The rows are grouped in 3 ways, from coarse to fine. Each group lies inside one group of the grouping before and may be the whole of it. The rows also spread widely along 12 directions, which tell nothing about the answers.
(in the rows, 128 means zero)
Known rows, each followed by its group in each grouping:
[139 157 129 153 137 112 134 106 115 144 140  96 123 118 100 150 117 137
 172  83 162 172 101 125 130  74 136  97 112]  q738 q857 q179
[126 107  89 110 108  95 107 120 162 146  71 134 134 136 100 116 136 161
 107 124 131 109  92 118 131 169 126 150 131]  q738 q857 q677
[107 116 181 121 165 125 140 154 118 107 142 117 125 203 102 126 124 150
 144  92 110 130 216 113 134 150  89 113 178]  q738 q497 q907
[ 68 162 142 155 147 102  89 142 127 158 133 129 144  83 130  73 141  99
 119 131 142 141 101 153 145 104 134 137  92]  q738 q497 q433
[ 86 118  84 137  87  91 129  89 149 131  60 151 150 152 178 118 140 189
 123 167 116 101  91 100 141 139  98 142 126]  q738 q723 q522
[170  95 107 142 113 157 142 105 113 127 108 177 126 130 133 149 128 149
 159 145 121 145  90 113 160 111 128  93  77]  q769 q721 q930
[158 142 117 114 149 136 152 156 113 159 122 130 116 119  94 112 134 131
 108 130  85 124 142 168 140 102 150 130 147]  q769 q703 q58
[ 84  95 105 153 130 133 113 130 103 159 153 138 154  69  99 127 154 111
 123 135 148 183  83 102 182 144 150 166 102]  q769 q87 q991
[158 136 154 117 163 124 138 144 108 120 133 115 115 133  82 105 131 119
 143 100 143 170 174 157 128  85 125  92 113]  q738 q723 q265
[146  93 128 143  68 134 151 125 127 105 165 135 137 131 179 136 172 119
  89 137 111 167 131 112 149  89 130 140  86]  q769 q703 q58
[123 126 134 129 133 160 101  98 104 118 116 152 107 110 122 151 123 150
 159 131 148  97 113 147 123 158 133 115 125]  q738 q723 q522
[179 103 121 125 144 188 139 106  78 117 111 178 106  69  95 132 135 116
 149 149 156 177 113 170 152 116 156 107  69]  q738 q497 q433
[108  99 118 123 156  93 130 163 169 152 114 119 145 150  87  81 121 115
  91 122 124 159 131  89 139 154 114 166 128]  q738 q497 q433
[164  88 103  75 104 137 107  78 134  88  75 134  97  75  77 142 131 139
 126 128 178 101 114 170  82 155 141 123 118]  q769 q703 q58
[111 133 132 158 131 106 116 142 161 157 152 116 135 144 134 119 120 118
 124 110 127 144  92  88 135 125 128 141 107]  q738 q857 q179
[181 121 164 116 139 120 126 152 153 114 173  89 103 144  84 120 126  95
 118  71 150 149 163 125  99 108 125 117 110]  q738 q857 q179
[120 141 126 140 160 147 102 125 122 157 122 151 117 100 104 125 107 111
 140 128 146 169  70 149 134 134 179 119  84]  q738 q723 q522
[123 122 152 180 169 165 131 137 136 155 162 169 123 159 147 147  85 108
 169 128 124 196  72  79 153 132 157 101  68]  q738 q857 q179
[ 92 103 152 129 151  93 139  99 135  83  84 140 142 154 120 102 125 136
 180 128 179 203 164 110 121 107  85  80  91]  q738 q857 q677
[162  74 157 103 141 137 157  96 123  47  99 143 109 159 116 119 127 144
 175 133 171 135 215 112  98 121  55  80 113]  q738 q723 q522
[ 79 124 138 137 183 142 144 121 166 137 122 143 113 111 147  87  90  99
 133 186 136 126 121  94  94 160 117 168 123]  q738 q857 q677
[115 110 129 137  90 107 110 140 147 125 163 112 137  85 149  86 175 103
  87 143 126  70 141 111 132 115  85 173 113]  q769 q721 q930
[121 110 110 105 146 122 156 133 147 139  61 160 130 194 117 120 115 175
 118 149  86 151 140 122 138 169 133 134 154]  q738 q857 q677
[105 123 167 116 149 131  89 160 161 122 150 137 115 135 127  86 130  90
  89 131 125 115 148 140 105 167 135 150 111]  q738 q723 q522
[ 79 131 136 124 130  88  84 142 162 142 109 132 141 160 121 111 122 135
 115 110 117 126 102 131 123 148 141 120 126]  q769 q703 q58

New rows. What belongs after each?
[132 132 115 128 115  86 127 139 168 145 100 129 138 172 145  91 128 145
 102 129 106 130 112 114 129 103 118 122 105]  q738 q723 q265
[104 110 154 112 125 151 147 105 132  89 143 113 104 159 153 147 124 155
 120 143 121  88 186 108  96 172 102 164 185]  q738 q723 q265
[174 148 114 111 143  90  76 168 189 180  90 149 122 144  86  71 106 110
 105 107 103  92  63 157 117 110 152  89  71]  q769 q721 q930
[106 160 140 163 158 153 133 149 100 166 178 122 122  82 134 110 137 100
 121 144 116 133 123 136 150 106 145 161 124]  q738 q723 q522
[118 100 143 140 169 158 143 119 133 127 177 116 111  98 111 129  99  91
 150 140 155 141 127  82 107 135 121 148 122]  q769 q87 q991
[135 116 136 124 112 126 118  97 154 107 112 136 116 170 132 159 109 146
 140 105 146 169  98 120 109 144 152 104 102]  q738 q857 q179
[112 140 113 117  96  84 124 114 124 127  98 106 139 129 123 121 156 164
 121 112 121 107 136 152 129  95 113 120 150]  q769 q703 q58
[154 120 115 179 130 149 127 161 159 188 163 175 132 149 168 126 103  97
 113 141  81 165  31  85 162 101 175 116  47]  q769 q703 q58
[154  90 166 145 125 122 141 167 132 108 182 132 139 152 132  97 158  94
 122 111 119 163 180  93 154  83  85 106  78]  q769 q721 q930
[ 90 162 124 116 144 135 157 103 139 141 103 125 112 136 144 129 106 141
 107 157 107 168 116 157 102 137 178 162 154]  q738 q857 q677
[122 133 158 168 140 130 145 136 152 128 189 109 119 118 167 104 123  86
 131 137 137 136 134  84 113  91 101 145  94]  q738 q857 q179
[ 57 149 149 113 151  78  88 118 174 121  71 141 132 177 139  95  96 145
 143 130 124 113 117 147  87 139 126  89 131]  q769 q703 q58
[ 93 135 158 146 151 167 131  82 101 108 144 123 101 127 138 172  96 155
 184 126 152  91 137 109 106 155 110 125 166]  q738 q497 q907
[154 132 106 116 163 165 191 115  78 139  84 149 110 114  98 132 132 170
 154 163 104 136 166 159 150 121 126 131 166]  q738 q857 q677
[ 66 161 120 130  96  71  85  95 154 138  95 118 145 142 161 113 131 163
 132 125 126  88  85 142 112 110 123 114 131]  q769 q87 q991
[165  88 134 138  98 169  80 112 117 116 164 135 102  91 113 160 141 135
 138 103 160  37 107 104 130 178 100 143 118]  q738 q497 q433
[123 120 140 126  88  88 102 110 116  98 121 110 142 124 114 120 170 140
 125  86 167 158 144 147 141  93 108 108  98]  q738 q497 q433
[132 170 120 113 109  85  55 116 138 156 115 105 126  98  82 121 130 126
 127  71 156 124  58 190 111  93 178  91  95]  q769 q87 q991
[ 86 105 141 159 122 129 115 108 139 113 154 135 134 112 162 122 129 107
 135 143 163 157 106  83 128 133 114 144  84]  q738 q723 q522
[125 143 146 119 180 123 132 117 117 126  87 139 117 153  74 131  98 144
 180 102 149 195 134 157 124 119 148  72 119]  q738 q857 q179
[118  97 126 113 170 173 136 100 143 119 129 137  93  88  99 144  80 101
 140 156 158 138 104 115  82 173 156 153 131]  q769 q703 q58
[126 110 149 136 123 135 132 130  94 109 132 144 135 140 121 129 156 140
 137 114 133 167 159 134 164 117 116 109 110]  q738 q497 q907
[137 113 126 138 102 128 147 148 109 127 141 145 139 125 153 110 174 133
 104 145  91 127 155 136 163  94 112 132 116]  q769 q703 q58
[157  92  97 114 104 146  93 118 164 143 100 163 114 126 117 134 117 134
  88 133 126 110  55 120 127 187 163 154  93]  q738 q497 q433
[168 116  94  94 141 105 136 102 157 134 102  78 104  75  40 119 112 115
 121  99 190 153 107 130  83 122 140 153 127]  q738 q857 q677
[ 82 102 150 146 128 100 107 120 162 106 118 139 140 156 151 107 128 131
 148 130 152 127 132  83 123 150  81 122 104]  q738 q857 q179
[102  97 135 151 168 182 135  97 102 125 152 144 112  63 104 146 103  96
 158 148 183 186  96 102 133 157 151 154  99]  q738 q497 q907
[153  69 137 165 123 159 140 145 139 123 167 176 131 143 165 128 129 100
 133 149 117 160 105  67 157 117 116 114  54]  q769 q703 q58
[ 94  79 179 151 185 190 147 103 136  85 171 151 100 125 138 149  83  87
 179 155 176 180 144  64  99 179 116 137 103]  q738 q857 q179
[124 143 110 142 125 133 158 104 122 145 140  95 114 102 134 141 129 151
 137 137 128  86 127 105 119 120 106 171 169]  q738 q857 q677
[159 136  97  96 108  85 156 135 154 143  78 102 126 171 108 108 144 178
  93 118  91  93 157 138 120 118 106 147 175]  q738 q857 q677
[166  61 140  80 109 132  84 106 162  69 128 112  96  81  63 124 144  98
 111  98 212 109 148 127  73 187 110 149 100]  q738 q857 q677
[118 136 127 100 107 101  85 105 146 114  92 127 120 112 112 109 136 140
 124 121 142  81 116 170  99 130 125 114 120]  q769 q721 q930
[147  81 107 106 120 108 137 129 152 123  89 151 140 176 108 116 130 156
 124 129 112 145 130 103 141 138 111 111 117]  q769 q87 q991
[153 151  96 135 104 136  92  93 128 160  74 166 115 139 134 155 106 180
 146 120 117  92  33 156 139 133 165  93 100]  q738 q497 q433
[106 139 118  97 155 143 165  97 116 114  95 112 102  93 114 112 121 141
 118 171 133 115 168 161  91 140 128 172 179]  q738 q723 q522
[105 133 112 129 143 101 137 123 162 145 104 125 129 109 134  78 116 124
 126 166 119  84 119 111 109 111  93 146 129]  q769 q721 q930
[140 150 126  80 116 115  91 128 140 135 107  97  99 135  76 144 127 161
 102  85 111  46 134 186  87 161 152 134 194]  q769 q703 q58
[159 146 112 166 116 174 181 106  47 153 190  93 116  78 119 188 152 150
 148 113 128 168 124 125 175  71 151 152 148]  q738 q723 q265
[141 115 120 112  85 154 151 133 109 122 152 112 114 131 149 140 176 163
  69 145  81  66 179 134 141 159 116 199 190]  q738 q723 q265
[ 90 103 154 126 125 138 120 108 150  93 160 113 113 110 151 117 129 105
 108 148 159 123 149 102  92 158 113 173 125]  q738 q723 q265
[105 114 123 115 151 136 129 134 125 139 117 146 128 112 109 103 131 123
 116 154 116 135 132 140 135 147 139 146 132]  q769 q87 q991
[114  87 133  92 119 135  92 141 126 107  77 176 128 145 105 104 157 154
  95 140 114  96 158 159 146 205 121 141 136]  q738 q497 q907
[138 128 109 131  96 148  78 126 112 161 124 163 129 115 106 162 144 145
 113 107 110 139  48 162 169 153 197 121  94]  q769 q721 q930
[ 76  73 115 136 144 158 138  94 113 118 132 136 133  92  94 159 118 120
 128 139 178 224  98  87 149 189 159 183 120]  q738 q497 q433
[177 131 129 135  59 149 162 105  84 109 160 120 123 137 159 171 176 150
  94 104 109 193 137 162 162  68 164 128 105]  q738 q497 q433
[147 137 173 142  80  82 117 130 197  95 218  45 110 123 171  98 148  69
  84  85 165 104 155  92  61  66  84 155  94]  q738 q857 q179
[ 85 106 126 120 126 129 101 102 132 115  90 157 131 107 123 114 131 131
 122 148 157 151 103 139 129 166 141 140 103]  q738 q497 q907
